All groups share one centre, and each spreads out both ways along 12 directions, with some noise.
In the rows, zero is written as 128.
Some rows, each with its group after it:
[155 130 164 137 118 130 165 105 149  84  85 102 131 138  93 128 149]  J_70
[106  97 131 103  34 183 111 103 122 123 132  71 107 127 129 111 103]  J_6
[158 101 138 156 118 124 159 120 121 103 114 102 106 133 110 125 165]  J_839
[137 108 124 137 132 126 114 140 158 163 158  93 144 110 108 101 111]  J_67
[ 88 119 110 113 134  97 128 115  64 162 174 148 142 108 173 140  86]  J_839
[169  77 107 116  91 146  98 104  69 170 189  82 136 106  97 131 146]  J_70
[ 93 114 123  99 123  87 112 131 118 163 136 110 148 109 121 123 140]  J_496
[119 105 115 115 106 151 136 114 135  97 175  93 153  75 146  70  92]  J_761
[147 140 146  93 150 122 114 142 110 112 142 115 147 131 134 115 105]  J_496
[154 128 125 114 120 148 141 119 109 142 147 131 133 109 123 103 110]  J_67
[ 69 148 162 126 121 152 120 134 166 162 108 101  96 161 126 152 102]  J_761
[158 125 108  95 111 163  91 131 100 159 131 149 104 109 146 108 116]  J_70
[136 128 110 150 158 164 123 151 147 147 177 118 104 105 129 103 124]  J_67
[128 130 132 122 149 110 132 121 112 116 136 121 126 113 147 119 106]  J_70
[130 121 126 123 122 126  92 115 125 143  59 152  88 138 150 164 147]  J_67
[161 110 136 115  38 120 134 106 141  79  60 100 137 142 131 106 149]  J_761
[209 119  92 171  77 162 131 116 150 114 136 117 164 136 151 107 149]  J_839
[114 113 136 122 137 133 133  95 114 152 117 119 136 113 123 161 168]  J_70
[204 128 145 140 115 213 145 108 102 101  95 164 116 148 171 125  91]  J_496
[ 84  83 123 164  77 163 139 104 132 124 129  89  87 123 157 135 131]  J_951
[ 89 111 121  80 114 104 133  89 102 128 106 139 146  73 137 124 156]  J_70
[157  88 133 129 136 146 105  82 146 124 123  87 135  82 109 120 121]  J_6
[ 89 136 178 107 151 126 222  88  92 136 145 126 187 110 129 129 107]  J_951
[115 135 117 110 139 147 111 122 112 118 167 108 136 110 146 134 141]  J_70
[143 105 149 111 164 112 127 122  97 142 118 109 136 111 147 136 156]  J_839
[141 140 127 145 140 144 160 109 111 122 124 125  98 121 143 143 172]  J_839
[115 104 102 150 141 111  69 138 132 107 182  85 127 120 168 133  78]  J_67
[117 106 138 151 150 102 118  92 117  98 129  61  93 115 139 170 153]  J_70
[ 98 111 163 108 146 156 140 163 128 138 135 123 140 138 146 113 109]  J_6
[120 114 132 136 141 163 136 100 132 128 120 151  97 104 107 130 105]  J_6
[140  92 142 115 116 155 120 130 103 128 149  76 137 130 139 128 149]  J_6
[104 107 149 120 140 139 150 107  97 137 153  96 119 105 124 131 132]  J_951
[112 125 102 100 143 122  86 141 150 156 161 124 166  90 140 108 127]  J_6
[164 128 114 159 158  78 162  65  95 105 159  94 127  79 108 137 162]  J_6
[173 146 100 193 148 110 118  86 158 145 118 105 130 122 193 155 140]  J_761
[139 143 155 125 105 101 187 133  88 125 102 137  79 151 100 113 124]  J_6
[154  84 150 126 110 176 127 136 109 122 118 124 153 143 182 117  83]  J_496
[125 150 114 106 134 118 117 107 114 119 150 128 128 105 113 129 121]  J_496
[140 146 144 123 143 138 107 128 141 129 115 107 118 142 129 145 130]  J_839
[128 165 127  96 117 141  99 153 137 141 134 130 138 154 129 130 119]  J_951
[119 110 154 135 147 161 152 110 139  98 116 132 133 111 127 126 111]  J_6
[160 134 106 157 110 102 137 133  93  90 154  97  67 138 137 121 146]  J_761
[141 125 131 146 118  91 136 122 136 154 121  95 121 130 136 115 116]  J_67
[122 156 105 104 124 113 117  95 125 113 127 156 130  93 134 120 108]  J_6
[112 155 126 101 111 119 120 126 129 111 102 143 111 137 125 134 136]  J_761
[160 131  81 136 111  88 118  71 104 138 148 126 112  67 158 102  97]  J_951
[154 120 141 100 105 170 134 119 102 118 118 152 142 131 126 118 119]  J_496
[180 117 143 136 144 127 132 141  94 166 162 129 173 158 116 138 104]  J_839
[136 135 124 114 159 115  99 103 151 128 102 106 142  99 151 148 172]  J_951
[130 102 166 169 149 154 184 133 151 120 110  86  58 117 132  95 118]  J_839
[132 100 147 132 138 131 149 151 123 128 118 129 126 128 133 106 121]  J_67
[ 87 111 140  93 129  84 123 132 111 155 167  68 143 102 124 106 108]  J_496
[149 136 147 151 149 127 138 158 128 127 115 122 110 166 146 137 136]  J_67
[121 120  92 154  41 147 107  78 128 145 136 102  95 131 105 150 127]  J_761
[135 143 132 156 142 127 143 108 147 138 110 156 113 129 110 134  97]  J_951
[145 128 128 152 119 131 152 100 139 116 128 135 132 113 132 105  74]  J_496
[169 189 134  95 184 167 131  89  99 101 121 146 143 113 154 164 178]  J_761
[ 95 116 118 157 109 116 151 111 126 161 132 119  94 121 144 132 126]  J_70
[148 113 162  83 150 157 126 101  82  81 129 112 146 103 147 124 106]  J_6
[112 120 125 127 130 162 126 142 122 141 154 117 152 134 151 137 144]  J_70
[113 178 148 116 159 115 154 104 139 121 119 128 153 135 111 154 142]  J_70
[130 133 155 128 144 176 175 117 126 137 118 138 134 124 149 118 114]  J_761
[138 124 152  92 104 102 135 145 107 103 109  94 121 134 143 101 139]  J_761
[109 141 130 110  82 178 145 152 122 124 151 106 144 158 119 132 185]  J_496
[133 168 134 113 167 136 125 125 115  62 139 152 108 121 134 123  87]  J_496
[136  94 174 138 102 163 176 126 119 108 120  86 136 144 132 113 114]  J_496
[156 101 165  96 131 110  88 175  95  99 136  89 124 165 143 112  63]  J_67
[ 90 104 122 119 128 102  98 124 111 131 142  90  99 110 148 141 129]  J_839
[136 161 140  90 131 164 142 122 105 132 125 137 144 126 150 127 144]  J_761
[132  95 156  99  91 150 129  97  98 110 106  97 149 130 133 141 123]  J_496
[158 163 107 100 135 148 124 169  82 166 141 178 149 143 201 118 148]  J_951
[125 109 123 146  52 138 125 128 131 116 132  76 105 158 116 124 129]  J_839
[101 100  87 105 120 179  86 103 113 112 135 120  60  52 188 109 150]  J_70
[123  95 111 164 149 129 101  54 114 179 105 146 129 106 176 198 121]  J_70
[124  91 146 139 123 150 152 124 106 151 158 110 174 141 116 149 131]  J_67
[ 86 117 138 140 130 148 153  97 123 120 140  98 142 119 167 151 132]  J_839
[128 130  88 120 188 181  81 137 126 118 183 184 164  87 190 122  89]  J_6
[130 101 143 112 105 136 139 134 136 125  99 114 107 113 119  93 133]  J_951
[144 147 151  94 116 131 131  92 149 139 132  50 196 115 129 126 152]  J_951
[155 122 136 134 149 112 165  88 125 147 102 163  94  84  67 106 106]  J_951
[153  93 108 140  85 146 133 105 127 119 159  86 103  84 112  80 114]  J_951
[145 134 189  95 176 139 149 178 144 109 111  99 141 149 114 100 131]  J_761
[103 134 138  94 105 135  91  85 124 114 110  87 141 129 142 169 133]  J_761
[ 96 123 122 112 130 111 117 115  98 151 152 107 136 118 150 151 142]  J_70
[143  97 153 128 125 166 167 163 122 120 119 157 147 144 119 100 122]  J_496
[143  96 125 126  81  94 122 118 132 142 108  99 151 123 138 106 122]  J_761
[104 133 148  87 145  73 110 124 105 126 118 109  93 109 127 121  89]  J_951
[172 155 156 122 165 206 153 150 118  90 119 169 125 152 129 126 136]  J_67
[139 120 131 145 116 135 120 145 139 123 139  94  84 138 109 111 119]  J_839
[126 124 129 130 112 128 145 131 118 148 124 132 147 140 142 132 140]  J_67
[107 137 160 142 125 157 164 106 133 101 107 125 116 146 147 143  92]  J_67
[123 141 107 137  49 139 105  95 127 150 122  99  99 139 160 130  94]  J_839
[ 86 117 130 138 128 152 142  65 132  89 132 106 132 100 134 160 135]  J_6
[158 145 145 135 116 103 162  86 144 129 116  98 169 124  99 125 126]  J_67
[155 158 134 105  94 144 112 170 114 113 157 124 133 183  60 127 133]  J_839
[157 128 147 109 158 119 141 135  79 130 164 103 131 119 139 112 112]  J_6
[127 104 144 122 135 159 116 144 118 103 122 146 156 154 126 154 121]  J_496
[125  98 119 157 152 122 128 126 176 119  98 131 101  87 152  99 126]  J_951

New rows, each followed by its group:
[129 160 144 103 133 169 111 127 159 160 136 123 126 134  83 120  92]  J_6
[101 169  91 114  84 112 136 112  92 113 141 168 108 128 136 129 115]  J_839
[182 115 153  95 102 130 118  80  80 103 113  69 111 116 118 126 120]  J_6
[159 166 107 116  95 137 117  93 142 100  94 171 154 125 147 124 104]  J_496
[186 126 130 118 158 136 115 106  95 132 115 138 114 107 141 129 130]  J_496
[100 133 150 150 165 170 139 107 143  80 142 122  88 124  97 154 104]  J_761
[113 123  88 145  70 108 132 134  81 113 177 133 129 149 114 140 143]  J_839
[134 137 140  88 127 147 132 124 126 142 135 113 140 107 111 106 134]  J_761
[111  90 150 122 117 144 139 124 120 133 146  76 146 119 145 118 117]  J_839
[109 110 141 142 128 145 154 123 110 115 128 115 136 139 165 144 137]  J_951
[149 117 151 139 129 126 170 158 118  99 171  84 117 135 110  78  96]  J_70
[110 141 145 136 182 146 171 138 119 113 167 146 132 117 125 119 107]  J_839
[113 103 138 113 140 131  87 102  95 113 139 111 143 119 198 146  47]  J_70
[ 91 124 141 105 137 125 138  88  91 115 131 123 122 109 108 161 134]  J_951
[141 163  83 111 124  94 126 140 119 181 153 112 114  94 152 100 202]  J_496
[136 162 146 129 141 136 134 145 134 144 125 102 107 156 161 133 139]  J_761
[137 115 117 138  78  91 117 100 125 128  97  86 139 133 197 134 131]  J_761
[134 135 137 117 176  91 138 128 125  85 119 132 154 105 150 123 138]  J_70
[165 177  79 160 126 104 137 102 127 141 134 144 119 116 163 136 177]  J_67
[133  97 149 111  70 181 199 140 137 107 157 108 166 103  87  40 105]  J_951
[139  91 158 140 137 132 119 146 125  97 139 106 165 157 128 137 101]  J_761
[155 127 129 130 134 148 118 124 128 119 112 128 105 121 137 116 125]  J_70
[130  76 147 133 100 123 181 149 139 147  95 153 185 129 126  90 125]  J_67
[165 120 145 125 198 109 128  69 105 148 153  69 148  77 112 156 180]  J_951
[171 117 141 120 132 204 122 115 135  78 142 111 152 112 131 113 119]  J_70
[176 121 103 181 169  67 152 104  88 122 150 129 106 103 156 134 144]  J_6
[115 144 119 133 155 134 123 143 129 117 159 122 146 132 164 139 137]  J_70
[123 141 144 132  93  87 162 116 134 132 103 104 134 156  84 142 161]  J_70
[112 105 131 129 152  77 135 124 104 150 106 121 111 112 142 145 176]  J_70
[150 126  94 138 109 133 108 138 121 120 137 108  76 118 143 115 174]  J_839
[126 112 162 101 163 148 124 157 155 113 135  94 126 103 119  82 102]  J_839
[121  97 126 144 149 112 107 126 128 120 152  92 101 105 140 123 102]  J_67
[106 175 137 120 153 106 156 110 156 112 144 129 161 106 138 105  72]  J_6
[121 105 151 132 145 117 120 130 147  89 106 133 135 138  90 138 109]  J_761
[122  68 130 118 124 110 112 124 105 128 125 121 143 105 131 125 124]  J_67
[156 106 143 126 152  79 181 169 106 102 167 106 163 115 101  72 140]  J_70
[156  84 151 157 139 126 123 138 113 155 136 102 139 155 124 147 114]  J_67
[166 118 151 111 137 124 120 118 128 134  83  88  78 110 122 112 154]  J_839
[157 107 143 136 112 147 132 119 114 120 133 102 125 133 118 122 106]  J_70
[ 80 131 120 144 129 145 133 105 163 156 126 146 137 110 155 131  81]  J_761
[162 131 158 116  99 147 143 136 128 139  53 158 130 165 169 117 104]  J_496
[145 148 129 152 161 158 122  84 113 103 141 135 113 124 160 159  82]  J_6
[117 161 153 103 125 194  97 114 133 114 121 128 128 159 149 157  74]  J_6
[ 87 133  96 133  59 132 133 149 155 120 120 146 174 153 163 129 167]  J_70
[168 125 145 147 165 101 190 170 128 122 147 135 115 116 114  59 104]  J_70
[139 137 151 121 165 121 104  97 116 146 131  89  88 117  96 155 123]  J_839
[120 123 150 101 160 144 110 137 127  75  94 116  78 110 183 111 110]  J_70
[122 139 115 115 104  78  90  67 147 152  86  79 136 103 172 155 148]  J_761
[122 116 121 132 109 126 140 106 105 206 144 112 113 115 131 129 123]  J_761
[ 80 146 165  97 114 151 126 114 142 129  89 129 107 139 127 134  69]  J_6
[107 132 125 127 142 164 152  76 134 124 142 120 120  79 126 131 140]  J_70
[143 159 105 143 116 105  59 133 145  82 134 115 118 166 150 157  91]  J_951
[142  88 113 134 108 114 103 102 103 151 104 130 119 117 155 146 133]  J_70
[160 118 160  92 151 161 119 119  99 128 128 116 128 115 124 119 106]  J_70
[141 112  84 131  66 148 146 165 152 125 116 196 123 108 110  53 134]  J_6
[180  69 160 121 131 131 198 113  77 124 110 155 194 115  93 111 157]  J_67
[109 128 165  91 174  79 124 133 120 106 138  64 152 105 157 114 110]  J_951
[114  97 131 127 112 116 112  87 119 121  85 125 152 125 160 162 135]  J_70
[128 119 116 124 135 129 125 149 138 110 113 126 103 103 175  94 147]  J_839
[105 177 129  98 105 118 147 113 106 120 137 116 169 149 139 154 176]  J_67
[148 116 136 149 109 105 149 116 106 122 111 135 140 156 122 146 130]  J_839
[122 151 128  94 113 133 120 112 102 153 128 149 117 120 124 121  86]  J_496
[139 126 142 170 153 174 164  43 157 141 119  89 130  80 182 135 101]  J_839
[121 141 119 104 134 149  94 122 114 127 139 117 123 125 150 149 151]  J_70
[ 99 139 148 127 147 156 136  92 144  99 113 123 117 112 164 137  84]  J_70
[115 122 145 152 157 121 141 128 120 156 151 100 105 130 146 137  97]  J_6
[109 121 125 131 109  98 115 131 109 101 112 127  90 138 158 132  89]  J_951
[119  76 117 169 103 128 130 129 128 146 122 124 149 145 177 142 124]  J_70
[111 128 134 135 133 133 158 116 164 149 122 122 145  97 147  96 106]  J_951
[136 140 118 173 120 130 127 131 148 140 118 140  93 160 120 151 120]  J_761
[135  79 171 111 144 123 163 142 133 123  87 127 115 105 106  83 118]  J_67
[111  93 107 214  91 152 152  95 152 182 128 135 157 153 161 174 122]  J_70
[ 98 131 131 103 115  98 119 130  96 121 127 132  99 128 110 137 122]  J_761
[ 90 113 110 172 127 110 148  87 153 108 119 150 120 108  86 158 148]  J_496
[ 88 139 132 126 143  65 124 111 143 122 133  80 130 121  96 149 158]  J_496
[146 141 139 140 143 184 166 125 141 134  99 174 143 140 122 142 172]  J_67
[162 116 120 161 137 119 150 132 103 106 166 126 135 140  85 138 154]  J_839
[ 91 115 121 183 142 138 154 119 140 137 167 106 136 128 171 144 111]  J_70
[138 100 154 121 147 131 128  93 147 117 107  93 139  95 111 122 118]  J_6
[159 128 120 146 124 171 123 112 137 112 159 104 128 125 106 129 132]  J_761
[134 203 147 115 252 124  92 190 148 116 176 107 124 148 148 142 142]  J_761
[126 114 149  74  92  75 151  97  84  89 115  83 137  87 156  78  96]  J_6
[129 102 112 158 108 105 124 122 113 129 155  97 124 127 157 126 105]  J_761
[117 137 128 137 134 140 120 109 154 101 134  95 135 114 166 128 113]  J_761
[122 114 135  84 105 150 117 131 102 116 129 115 135 124 137 116 131]  J_6
[157 116 125 133  97 131 110 135 136  92 127 108 160 145 135 121 125]  J_761
[128 162 135 111 144 129  99 145 136 118 125 131 125 157 115 152 127]  J_839
[118 120 129 120 101 106 131  99 108 121 125 112 119 118 120 128 109]  J_839
[115 150 144 116 115 151 137 114 124 129 134 125 107 134 122 129  90]  J_6
[143 110 116 123 117 157 136 104 106  76 155 112 143  96 156 111 130]  J_496
[104 163 106 136 138 111 132 131  94 124 156 138  94 130 190 136 118]  J_761
[136 143 103 142 115 110 138  87 133 141 134 146 152 113 125 131 116]  J_70
[140  99 130 127 187 147  69 169 146 120 138 119 106 122 117 138 152]  J_67
[118 131 142 148 148 132 106 120 134 145 141  90 105 151 115 168 126]  J_761
[125 115 177 122 147 123 130 190 141 137 115  80 114 164 162 102 107]  J_951
[136 144 129 144 129 129 132  86 173 130 110 118 142 115  99 136 119]  J_951
[125  67 144 130  96 112 150 111 101 116 139  93 175 125 131 124 116]  J_70
[147 102 164  90 145 186 128 132  94 130 149  93 141 123 106 128 159]  J_70
[108 149 124  81 115  90 154 110 141  57  76 136  91  71 123  75 161]  J_70
[124 152 122 108  96 135 149 115  79 134 161 141 144 139 118 133 120]  J_839
[141 117 144 130 140 149 144  83 147 118  94 159 141 104  77 134 126]  J_761
[ 91 128 156 111 124 124 144 109 128 147  83 131 125 134 155 142 111]  J_761
[151 125 125  77 162 112 102 123  92 105 143 126 150  93 102 128 167]  J_496
[115 112 140 108 141 101 123 141 117 111 138  89 139 117 155 110 128]  J_496
[123 121 114 106 137 131  78 150 102 172 143 100 104 125 196 138 153]  J_839
[119 127 105 137 127 143 128 122 104 134 164 125 120 119 133 146 159]  J_6
[140 135 108 118 115 115 114  82 113 117 120 148 104 101  82 137 118]  J_951
[137 123 138 129 156 159 111  97 108 132 156  96 122 121 117 169 147]  J_6
[117  90 148 148 141  87 121 147  93 146 141  86 125 158 157 155 117]  J_70
[129 135 128 101  80 148  79 106 147 137 120  70 165 144 141 152 141]  J_761
[149 101 149  94 158 107 157 159 103 112 109 145 145  98 142  82 154]  J_839
[145 109 148  99 137 173 119 141 107 109 143  98 117 117 132 112 136]  J_70
